The first 6 rows are patterns. Each new row is the sum of 2 different patterns, raised or lowered, with some noise. Before adding, each is slid sideways (what falls off one end comes back at the other) and multiplied by a number that may be negative. Names go in the order of the patterns.
Some rows, each with the names of its patterns after it:
[-11.6  -9.4  -4.4  18.4  -6.3   4.1 -25.0  17.7  20.2 -14.4 -22.9 -11.7
 -25.2  17.2  -9.0 -18.5  23.4  -7.1   9.5  15.6  17.4   3.7 -20.8  24.2
  16.6  12.3 -12.7  22.1  25.0]
q233
[-15.5   4.2 -13.4   3.8 -17.4 -23.8  22.7  -4.2 -12.8  18.7 -24.6  -2.4
 -20.6   5.8 -21.8 -14.9  -1.7 -15.9 -10.0 -21.7  15.6 -15.2  -7.2   4.3
  22.3 -16.4 -17.1 -16.1   3.3]
q157
[ -3.4 -21.0  23.1   6.4  11.5 -16.1  -9.5  -1.2   1.5  10.7 -21.0  -7.9
  -0.6  17.7 -19.9  13.0 -17.2   5.7   2.5  24.3 -24.7   7.8   0.3 -23.0
   1.2   3.5  17.8  10.1  18.7]
q635
[ 25.0  -3.8 -12.9   7.5 -15.7  -4.6 -19.1 -11.4   3.9 -12.6 -19.1  11.3
 -18.7  16.0   6.9 -12.6  -5.5  10.8 -20.7  15.2  18.1 -16.0  -0.3 -15.8
  23.7   2.2  11.5 -10.9 -14.8]
q38
[ 13.4 -23.3   2.0 -10.1  13.5  22.9  12.0  24.2  15.0 -20.9   6.4 -23.5
   1.5   9.1   6.4   2.4   7.9 -11.7 -22.1  15.6  18.1 -24.4 -23.1 -16.8
  13.1 -16.4  13.0  23.8 -16.2]
q725
[-22.5  -0.5 -22.7  -6.5  -1.5 -20.1 -11.3   5.7 -13.2  21.0  12.3 -24.2
 -11.5 -24.2  -9.0 -19.4  23.7  24.3   1.1  -8.5   4.7   0.1 -16.6  14.7
  22.5   3.3   7.2 -10.4 -15.4]
q397

New rows. What belongs after each?
[ 34.5   6.2 -20.6  31.7   8.8   8.1  35.5  -4.2   2.6  36.3 -27.3  -5.1
  10.7  -7.5   3.7 -18.1  19.6 -24.8   0.5   8.3  -6.1  -9.5  -3.9   7.3
  25.8  12.8   6.0  20.0  -2.1]
q233 q38
[-18.2 -30.2  20.7 -11.9  -9.6   8.0 -14.8 -20.4 -15.0  15.8  17.8   3.7
 -12.0 -11.0 -10.2 -25.5 -16.7 -22.6   1.1  -7.4 -20.9 -52.7  -0.7  -2.3
 -19.0 -23.0  -8.8 -35.7  17.0]
q233 q397
[-12.7  -5.7  -1.7  -0.5 -22.4 -23.8 -15.6 -20.7   0.7 -21.3 -10.6 -13.8
  -6.1 -24.8 -43.8 -22.7 -13.2 -10.5 -29.4  -2.4 -37.2 -27.6 -18.4  -7.9
 -26.7  -5.2  -5.8 -31.7  -4.8]
q635 q397
[-23.2  -7.8  21.6  13.3  21.3  23.7   4.3  16.6  13.2  -4.2  20.5  -9.8
   4.9 -18.1  -2.9  25.2  -8.9 -13.5   7.8   2.3 -22.4  -3.2  12.1  20.4
  -7.7  -9.1   1.2   8.2  30.1]
q233 q38
[-17.9  22.8 -17.7  20.8  17.6 -11.9   1.4  26.9 -11.5  42.2  37.5 -17.0
   4.2 -17.3  25.3   0.2  42.2  25.6   3.2  26.6  15.2   4.3   6.6  14.1
  28.9   2.3  11.7   8.9  -7.9]
q38 q397
[  4.4  -3.3  22.1  20.3   4.1 -11.2 -14.7 -11.7  -0.4 -16.8   4.6  31.8
  14.4  17.2  30.8  -3.4 -16.0 -19.4  29.4  13.1  12.1   2.4   9.4   5.6
 -11.8 -13.6   5.6  30.5  13.7]
q233 q397
[ 29.2   3.3  -8.9 -14.3   5.2 -12.6  34.5  -1.6  20.2 -12.4  18.9  -3.0
   4.7  18.9  14.0  19.4 -17.2 -12.8   9.4  26.0  34.2 -19.8  13.9 -10.7
   1.9  25.5  -0.8  21.0  -2.1]
q635 q725
[ -2.1  14.0  11.0  11.3 -28.5  34.1  37.3  11.8   4.1  11.3  21.1  22.6
  12.7  16.1  20.1   3.8   9.4  10.7  -5.0  20.0   6.6  13.7  -5.4  31.4
  12.5  -4.2  31.3   4.1  39.3]
q157 q38
[  4.7  37.0 -28.4   5.7   6.9  -3.4 -18.1  20.1  11.8 -30.2   4.0  -4.8
  29.8 -33.2 -18.4   6.5  23.4  21.6 -30.9  14.3  12.1  21.8   2.4  -8.8
  33.8  34.9  13.0  38.4   5.6]
q233 q38
[ 20.7 -20.1  -2.6   7.8   8.5  14.0  13.5  25.5 -37.2 -21.0   6.3   2.3
   3.3   2.2  25.1  -8.0 -23.8   3.7   3.5   2.0  24.1  10.3  -4.9  26.8
   7.9  -6.0  29.6   0.8 -16.0]
q38 q397
[ 30.8  23.0  43.9  11.5   6.6  -9.1  12.3 -10.1  19.1  35.8 -12.6   7.2
  16.1  22.5  44.1  31.3  -0.1   3.9  18.9  19.0   5.9  25.8  54.3  11.3
  27.1  19.9  18.7 -10.9  51.3]
q635 q397
[ 13.4 -19.6 -11.6  14.8  -8.7   0.0 -11.9 -23.2   1.8   5.5  -7.8 -20.4
 -20.1   6.2   8.6 -13.9  -2.6 -26.5  12.9  -5.2   3.7 -19.0  -8.2  -8.2
 -33.4 -11.5  -1.5   0.1  -8.5]
q635 q38
[  0.2 -27.1  13.1 -12.7 -26.6   1.5 -26.3  22.0  -5.9  -1.1 -31.6 -13.3
 -27.6 -16.1 -24.7   3.8 -30.2  24.4 -15.8 -16.9   0.8 -11.3 -17.9 -12.5
   0.8 -35.0 -20.7  22.5  -8.5]
q635 q725
[ -5.6 -37.6 -17.8 -18.7 -12.2  -1.1 -38.9  17.4  -4.2 -12.6 -32.2   0.7
  -0.9 -20.7 -12.6 -31.4 -12.6  -7.8  -0.3 -28.9 -10.1  10.4 -37.0 -51.5
 -18.1 -47.1  11.9 -26.7 -27.3]
q233 q725
[ 25.7  13.7   4.0   6.7   7.9   3.5  20.7  -2.6  19.9 -18.4   2.8  24.4
   8.7  26.6  11.6  25.7 -26.5  -9.9   2.7   3.9 -16.1   8.8  20.8  -2.4
 -18.0   6.1  -7.7  15.4   8.7]
q157 q397
[-55.6 -43.7 -52.3 -19.8 -28.9 -19.3 -17.3 -20.6 -25.0 -22.2  -9.4 -40.4
 -12.3  11.9 -28.7  18.1  12.7 -52.7 -13.3 -55.5   6.7  -8.2  -1.4 -26.6
 -27.3  -4.4 -41.1 -18.0   4.6]
q38 q725
[ 20.7  -6.9  28.2  -3.5  27.6 -13.1  31.6 -12.0   8.1  18.0  19.0  -6.3
   5.3  30.8 -10.3  11.6  22.7  48.0  10.5  15.2   1.5   7.4  18.7  26.0
  14.0  10.6  -4.0  -4.3  38.0]
q157 q635
[11.6 36.7  3.5 43.4 41.6 37.9  4.8 54.8 41.6 35.9 37.3 44.5 14.4 44.9
  1.6 25.9 61.7 13.6 45.7 40.2 24.1 22.5  2.6 37.6 25.0 36.0 33.6 38.3
 21.9]
q157 q397
[ -9.7   7.4  -2.0  18.4 -14.1 -20.2  11.6 -13.0  -5.8 -11.6 -10.7   7.9
  -3.3 -24.7   2.1 -12.1  13.1 -18.3  24.5 -17.5   0.6   8.5 -21.8  13.3
   9.9  12.6  16.6  29.5 -14.7]
q635 q38
[ 14.7  -5.3  23.4   7.5  21.1  11.1  17.4 -14.0  35.2  16.0  12.2  52.8
  26.5   2.4  -3.5  -2.9  -1.8  12.2  52.5  13.7  14.9   4.0  36.7  28.6
  11.1  27.8  23.8  41.2  30.5]
q635 q397
[  4.3   0.5 -65.5 -20.9  -6.2  -1.0 -38.8  -1.0  18.6 -47.5 -52.9 -29.3
 -10.9 -18.1  -2.4 -24.4  -4.3  19.5 -29.9 -43.3 -12.8 -35.4 -10.6 -18.2
 -60.0 -10.5  -5.4  -1.4  16.2]
q233 q397
[-22.8  12.4 -28.8 -27.4  15.6 -25.7 -21.2 -34.2 -20.8 -12.1  10.6  21.1
 -31.7  11.9   3.7 -17.2  19.1   1.7  -3.1   9.4 -35.2 -13.1  25.2 -10.1
  24.3 -16.7   0.0 -25.6 -30.5]
q38 q397
[-21.6 -19.8 -14.1 -19.9 -13.9 -12.3  -7.3 -19.8 -34.6   3.4  -9.7   1.8
 -10.8 -24.3 -14.3  12.6 -39.6 -12.3  -2.7  15.9  -9.6  18.8 -16.4  -6.8
  10.0 -23.6   4.9 -31.4 -14.8]
q233 q157
[  4.0   0.5  17.6 -13.4   9.7   0.0 -12.7  10.7  -7.6  31.4 -15.9   2.5
   6.1  34.3   4.9 -18.4  -0.6  19.7  -5.9  22.1   2.5  23.5   2.4 -11.5
  35.6  17.1  -6.9  36.0 -18.5]
q157 q38
[ -9.2   7.8   0.1 -34.2   4.6  -6.1  -6.0   1.1 -13.8 -19.5 -20.9 -16.4
 -39.2  -5.8  -0.5 -38.6 -31.0 -14.8 -11.4  -2.6   7.3 -14.0 -27.7 -20.5
 -29.4 -23.0   1.7  15.3   3.8]
q725 q397
[-26.7 -33.5   6.6  -1.6  15.3  -0.2  12.1 -30.6 -42.4  -0.2  -1.6  -9.0
 -21.1  -5.5 -23.7 -27.0  -8.1 -28.7  -8.0  -1.3  14.3 -22.0  11.9 -16.7
  -7.1   3.2   9.1 -29.3   2.4]
q635 q397
[25.4 41.0 13.2 24.5 39.5 21.5 28.8 41.6  3.8 29.9 -4.5 17.2 27.3 21.4
 37.6 19.0 30.1 -7.3 14.4 12.4 24.0 22.6 34.7 24.2  2.2 -3.9 22.1  8.1
 31.6]
q157 q397
[ -0.6  30.1 -15.8   1.6   4.1   8.9  17.6   5.8 -11.6   3.9  12.2  -0.1
 -10.2   9.7  24.5   7.1  27.8   6.3   4.3  27.6   6.8  20.8   8.5  -7.7
  16.7  -3.5   7.7   0.2   4.5]
q635 q38
[-36.0 -15.4 -21.5 -38.4 -31.7  14.7  12.6  -3.0 -17.7 -20.5   3.5 -24.6
 -32.1  20.8  27.8 -11.9 -35.5  28.5  15.7  38.4 -29.5  -4.5   0.1  -1.7
  24.5  10.4   4.5   5.0  25.5]
q233 q725
[ 12.3 -20.4   6.9 -21.8 -20.2 -21.0  13.9   0.4  -1.6  14.8 -11.1 -17.4
  -8.6  -4.6  -1.2  30.9  18.8  11.2   8.0  -5.4  16.5 -28.2   7.4  30.6
   7.6  -2.5   8.0 -26.8 -36.6]
q38 q397
[ 11.6 -33.6 -34.9 -17.1  31.0 -33.0   0.6  14.4  -3.7  -4.3 -41.1  13.3
   0.1  18.1   8.2  18.3  22.0  37.6 -33.5  -8.3  -9.0  22.8  20.0  28.9
 -10.4  17.6   5.1 -37.9  22.7]
q233 q725
[  4.2 -38.6  12.1  12.3  -4.0  -6.8  10.7  22.2 -10.0 -17.9  -3.7  17.6
 -20.2   7.0 -36.5   0.9  15.2 -15.6 -31.8  -4.0 -35.9  -6.6  -4.7 -21.2
  19.6 -28.4  -3.2  -3.9  12.0]
q233 q38
[-10.9  -1.3 -12.7 -31.1  -1.8   2.7  -3.0  -6.1 -39.1 -18.2 -12.0 -11.2
 -12.9  -0.3 -17.0  -9.0 -28.4 -20.4   0.8  -7.6   4.7   6.0  27.6  -7.7
 -31.4 -13.4 -18.2 -15.0   4.6]
q157 q725
[-23.9 -32.8 -16.2  -9.1 -49.2 -16.4 -37.7 -11.0 -22.5   1.6 -55.1 -20.6
 -18.9 -30.0 -52.4 -27.2 -53.2  -3.8 -42.5 -56.7  17.7 -31.2 -23.7   7.1
 -27.9 -20.6 -56.4   4.1 -25.3]
q233 q157
[-21.6 -18.7  -9.2   4.0 -11.7  -1.3  -0.6  -5.6 -17.8  -7.4  -1.3  10.1
 -29.0  -6.9  -7.6   4.0   7.6 -31.3  -8.0   3.4  -2.8 -14.0  -9.8 -29.3
   3.7  -4.0   3.4 -16.6 -13.5]
q635 q38
[ -7.2 -15.2  -9.4  11.1  -5.6   9.5 -10.4  -7.5 -20.3 -15.3 -34.8  12.8
  17.7  21.3 -11.7  20.3  -7.5   3.3   4.1  14.9   8.3 -18.9 -21.9  -6.7
  -6.4  20.3  11.6  15.3   0.5]
q157 q397
[-34.6 -10.5 -28.1 -48.2   4.2 -12.8  -1.3  -5.8 -37.1 -36.8 -29.1 -35.0
 -25.7  -8.7 -32.2 -35.7 -40.5   6.2 -27.6  10.6 -15.9 -52.0  -8.3 -42.9
 -36.0 -29.9  -9.6  -0.8 -32.8]
q38 q397
[-18.9  25.2  -0.8 -13.1 -24.2   5.6   2.2  18.0  11.3  -5.2 -19.9  24.5
  11.2  21.4   2.6  -6.0 -11.1 -13.4  -3.8   3.1  16.8  10.5  -0.2   1.4
 -11.3 -11.5 -12.1  -8.4  27.5]
q157 q725
[ 46.5   4.2  25.5  32.0   6.2  49.3  30.3  38.2  18.6  29.9  23.9  50.5
   6.3  36.2 -10.5  31.6  27.5  25.4  26.6  38.9   4.0  -9.0  28.6   8.0
  38.1  13.1   2.5   5.3  22.9]
q635 q38
[ 17.0  32.2  43.9  10.0  27.8  -1.0  23.2  38.7 -23.3  13.7   5.2  16.4
 -17.2  21.9  18.0  -1.2   2.5  24.5   4.3   2.8  -6.2   4.9  23.9  21.2
  14.7  29.1  26.9  33.1 -19.5]
q233 q635
[-28.0  -9.4  -5.6  -2.6  -1.6 -16.4  -9.6 -28.3 -20.1 -22.6   2.4  -1.9
 -13.6  13.1 -11.2 -13.0  -1.3 -33.6 -12.1   3.3 -18.1   1.3   7.2 -27.1
 -25.0  -9.2  17.2 -25.2 -18.0]
q38 q725
[  7.6  -0.7  35.8  -5.2  31.7  -1.2   1.7  -6.1   1.9   5.1  26.5  12.8
  34.1  20.8 -10.1  11.2  10.8  -1.5   5.3  37.6   5.1   3.3  27.3  37.6
  19.0   5.4  19.6   8.6   3.0]
q157 q725
[ 17.8  11.0 -20.2  35.2  -1.6  29.9  41.0  35.6  30.8   2.1  22.8  31.8
   8.4   1.6  38.7  40.1   3.3   7.8   0.3  14.7  16.1  28.0 -27.4  13.8
  20.1   8.4 -19.7   9.7   4.0]
q233 q725
[ 49.0  25.5  14.3   7.2  38.9  21.9  16.0  54.4  36.2  -0.6   4.9  18.8
 -13.5  41.7  41.6  13.6   9.3  23.9  45.1  29.3  32.2  25.7  25.8  27.8
  37.9  25.4  -1.2  22.2  19.2]
q157 q635
[-20.5  14.9   0.3   9.6 -44.6 -33.5 -22.3  -1.8 -25.0  -8.5  12.7 -46.3
 -38.2 -14.2 -36.7   5.9  -1.6  16.4 -21.8  17.3  -3.3 -15.8  11.2  -0.9
 -11.8 -14.3 -30.4 -27.0   2.9]
q157 q397
[ 12.4   0.2  14.7 -18.0 -20.9  -1.4 -22.4   5.4  31.3 -14.2  18.9 -10.4
  -7.9 -10.8  17.0  13.1  15.9  19.5  -5.1  -9.5  16.7  34.2  33.3  -3.9
  24.4 -11.8 -24.1   6.5  -5.9]
q725 q397
[19.9 12.2 27.4 22.1 34.1 28.6 17.4 11.5 -6.9 36.5 19.8 44.4 39.4 39.9
 15.6  9.2  3.5 27.7 -1.1 18.3 35.9 11.0  2.5 20.7  4.5 11.4 39.2 45.4
  2.3]
q725 q397
[ -3.3 -19.7  31.2   9.7 -21.5   6.1 -27.5  -4.5 -21.3  23.9   8.1  -5.5
  -2.8  -2.3  -2.3 -20.8  23.4  10.2   1.6  10.2   9.0 -17.3 -23.5  -6.6
 -10.6 -10.1   5.3 -18.4  -1.7]
q157 q397
[25.4 29.3 -2.9 36.7 18.2 41.7  3.1 36.4 50.9  7.5  6.9  3.8 27.0  1.8
 22.0  7.3 19.4 30.8 -2.1  6.6 11.5 -3.5 31.6  4.6 12.7 42.4 11.4 16.2
 41.2]
q233 q635
[ -3.3  -2.1  27.7 -10.3  -2.2  40.7 -15.7  28.2   0.4  10.6  17.0 -12.0
  11.9  37.4  -2.3 -28.1  36.6  24.6   7.1 -31.0  -3.8   6.0   6.4  20.0
 -45.4  20.2  33.1 -18.8  -4.1]
q233 q38
[-16.8  26.6  24.8  -1.4 -31.3  -1.5  17.6 -16.6  -5.9  34.2   1.8  25.2
 -21.6  15.2 -10.4  23.2  17.1  24.6  41.1  -5.1 -12.4  16.6 -34.1  21.3
  10.1  22.6  -2.0  24.7   3.5]
q157 q725
[  4.8 -48.0  -2.8 -52.3 -13.0 -44.2 -29.5  23.4 -12.1  -9.4  12.5 -60.3
 -15.4 -58.8 -11.1 -31.4 -27.5 -18.2 -27.5 -37.9 -59.3   9.7 -17.1 -47.8
 -35.4 -11.7 -22.1 -49.6 -22.3]
q157 q725
[ 21.0  31.3  -6.7   0.6  -6.3  -8.3  -7.0 -14.0 -23.0  -1.9  16.5 -29.8
   3.9  -5.2  -3.8  23.7  33.1 -36.5   0.0 -17.3 -22.7 -12.6  26.5  38.6
  12.9  11.1   5.1 -12.8   7.5]
q635 q397
[22.8  2.4 43.6 49.8 -0.5  5.9 22.7  7.4 26.9 44.6 -1.2 27.1 -3.6 29.0
 44.8 32.1  5.1 25.7 28.7 18.4 -3.6 36.2 -6.6  9.0  5.8  1.9 20.6 -3.6
 18.7]
q157 q38
[-45.0 -12.2   7.6 -29.5  -8.7 -18.2 -32.7 -13.8 -43.4 -25.1 -23.9  -6.9
 -17.7 -17.3 -47.0 -31.2 -19.7   0.9 -48.9 -45.6 -54.4   1.3 -43.1 -13.9
   9.0 -39.1 -15.4 -54.5 -29.1]
q635 q725
[-19.8  -4.9  -2.6   2.9 -11.5 -11.3 -19.6 -10.2 -11.1   2.9 -14.5 -16.4
   3.0 -26.2 -38.4  -3.4 -22.5 -32.2  -5.5  -7.6 -14.1 -45.6 -21.3 -29.4
  -4.0   1.6 -22.0 -14.4   4.2]
q38 q397
[ 12.1  25.3  25.6   1.5  23.1   9.2  12.5 -12.4  25.4  25.1 -22.7  16.1
  -6.5  40.6  20.4  19.0   2.7 -11.5  25.4   6.3   4.1   7.9  28.7  14.3
  27.7   1.1   6.3 -12.6  30.8]
q635 q725
[-17.3 -23.8  -4.1   1.3 -53.1  -8.8  -2.2 -20.1 -51.4 -49.5  15.6 -16.0
   9.0  -2.5 -17.5   0.6  -6.7 -23.6 -38.4  18.2  36.1  14.2  39.8 -10.2
 -20.0  16.5 -54.3  -0.2  -8.2]
q233 q725
[-33.8 -10.4   1.0 -13.5   4.0  27.7  -3.2  16.4 -11.8 -18.7  -0.7  34.9
  31.9  27.2 -10.9  -1.4   4.0 -41.1   6.0 -29.2 -20.8 -17.4 -21.3   9.1
 -17.5 -27.9   7.7  22.9 -42.2]
q233 q397
[-24.0   5.4 -11.1   2.1 -34.2 -20.6 -19.6 -34.0 -38.8   5.0 -10.3   6.8
 -19.8 -12.2 -24.0  -9.8 -24.0   0.5  10.1 -39.5 -24.9   4.9 -14.8   7.9
 -22.9   5.1 -28.0 -17.2   1.4]
q157 q725
[ 14.9  -8.2   9.5 -15.9  17.9   0.1 -15.8  28.4  19.6  19.0  40.9  29.9
  12.8  -7.6  35.1  25.9  31.5  14.8  26.4  27.4  17.2  18.5  20.5  23.8
  17.8  11.3 -20.0  39.7  25.9]
q233 q725
[27.8 13.4 19.3  4.4 43.2 44.8 26.3 27.5  9.5 22.4 11.2 23.5 -3.2 29.0
 14.3 17.4 11.4 25.9 -1.0 52.9 27.2  5.0 25.8  3.6 14.3 -1.0 35.5 30.9
 25.1]
q635 q397
[-27.9 -20.9  -5.9 -34.6  11.6   4.8 -23.3  47.8  11.4  -8.7   9.3  -1.4
   0.4 -31.0  50.8  44.7  19.0 -12.8  31.7  29.1 -19.5  12.2  23.7  26.0
   7.3  -0.4 -31.3   0.0  25.0]
q233 q397
[ -8.3   0.3  -8.0   4.6   1.9  12.2  -5.6  -5.2 -16.5  -5.4   9.8  15.4
 -13.4  -2.8   0.8  -1.4  14.8   1.8  -8.2 -29.2  26.7  14.6   7.8 -21.5
  23.9 -17.9  19.6 -11.0   6.1]
q157 q635
[-17.6  -6.7 -38.6   6.0 -18.4   0.0 -11.3  26.9 -30.9 -16.4 -17.7  15.4
 -35.5   5.5 -17.6 -15.0 -19.4 -25.0  30.7  -1.4  -4.2  12.8 -41.5   9.6
 -20.0   9.8 -35.2 -25.5  -6.7]
q157 q635
[-17.9  11.1  -2.6  -7.7 -33.2 -11.0  23.1 -29.3 -34.9 -15.2 -13.8 -24.2
 -16.3  -2.3 -17.0 -10.8 -40.3   0.5 -30.5  11.9  10.8 -11.2   2.4   9.8
 -39.4   7.3 -11.9 -21.5  -4.2]
q38 q725
[-20.4 -16.5  28.0  15.1  -7.3  19.9 -22.6   3.7  23.0   2.8  -0.2  -2.4
 -12.1   7.3   6.7  12.7 -45.4  28.4   6.4  -5.8  37.6   4.4  17.1  -4.7
 -12.1  -4.4  22.9  10.6  -2.6]
q635 q38
[14.1 38.0 12.4  5.9 22.3  2.5 24.3 29.7 23.4  5.8 27.5  0.6 43.4 41.4
 11.2 21.4  4.9 51.4 27.7 31.5  5.3 22.9 34.3 28.4  9.6 26.9 -2.6 31.2
  3.5]
q635 q38
[ 14.7  20.1  27.6   2.5  12.1  13.0 -20.1   6.4   9.8  24.9  17.5  -2.2
  -3.4 -16.8   7.5   0.5 -20.2  25.9  12.6  19.6  17.7   4.9  16.8  13.4
   0.3  24.1  36.9 -10.5   8.5]
q38 q725
[50.7 -8.4 21.9 23.8 31.9 33.6 39.6 55.1 12.2 19.9 32.3 12.7 23.0  3.3
 36.8 16.2  7.6 20.3 22.2 21.5 17.1 52.4 36.7 23.0  9.8 10.3 48.3 18.2
 27.4]
q725 q397
[-19.5 -40.3   5.4 -13.1  -0.6 -38.3 -26.1  10.0   6.6 -32.5  -4.6 -20.5
   7.3 -19.3  16.3 -40.4 -14.7   4.1 -39.5 -11.2 -35.2  -4.2 -34.4 -16.9
  12.6  -4.4 -34.8 -32.7 -12.8]
q233 q157
[  6.2 -18.1 -48.8  12.6  -1.5 -15.8 -40.7 -33.3 -11.9 -22.7  -7.3 -56.1
 -19.5 -10.1 -11.7 -53.6 -15.7 -51.6  -6.6 -24.0  -8.0 -32.4 -17.2 -16.5
 -34.5 -11.2 -15.6 -14.7   2.4]
q233 q635
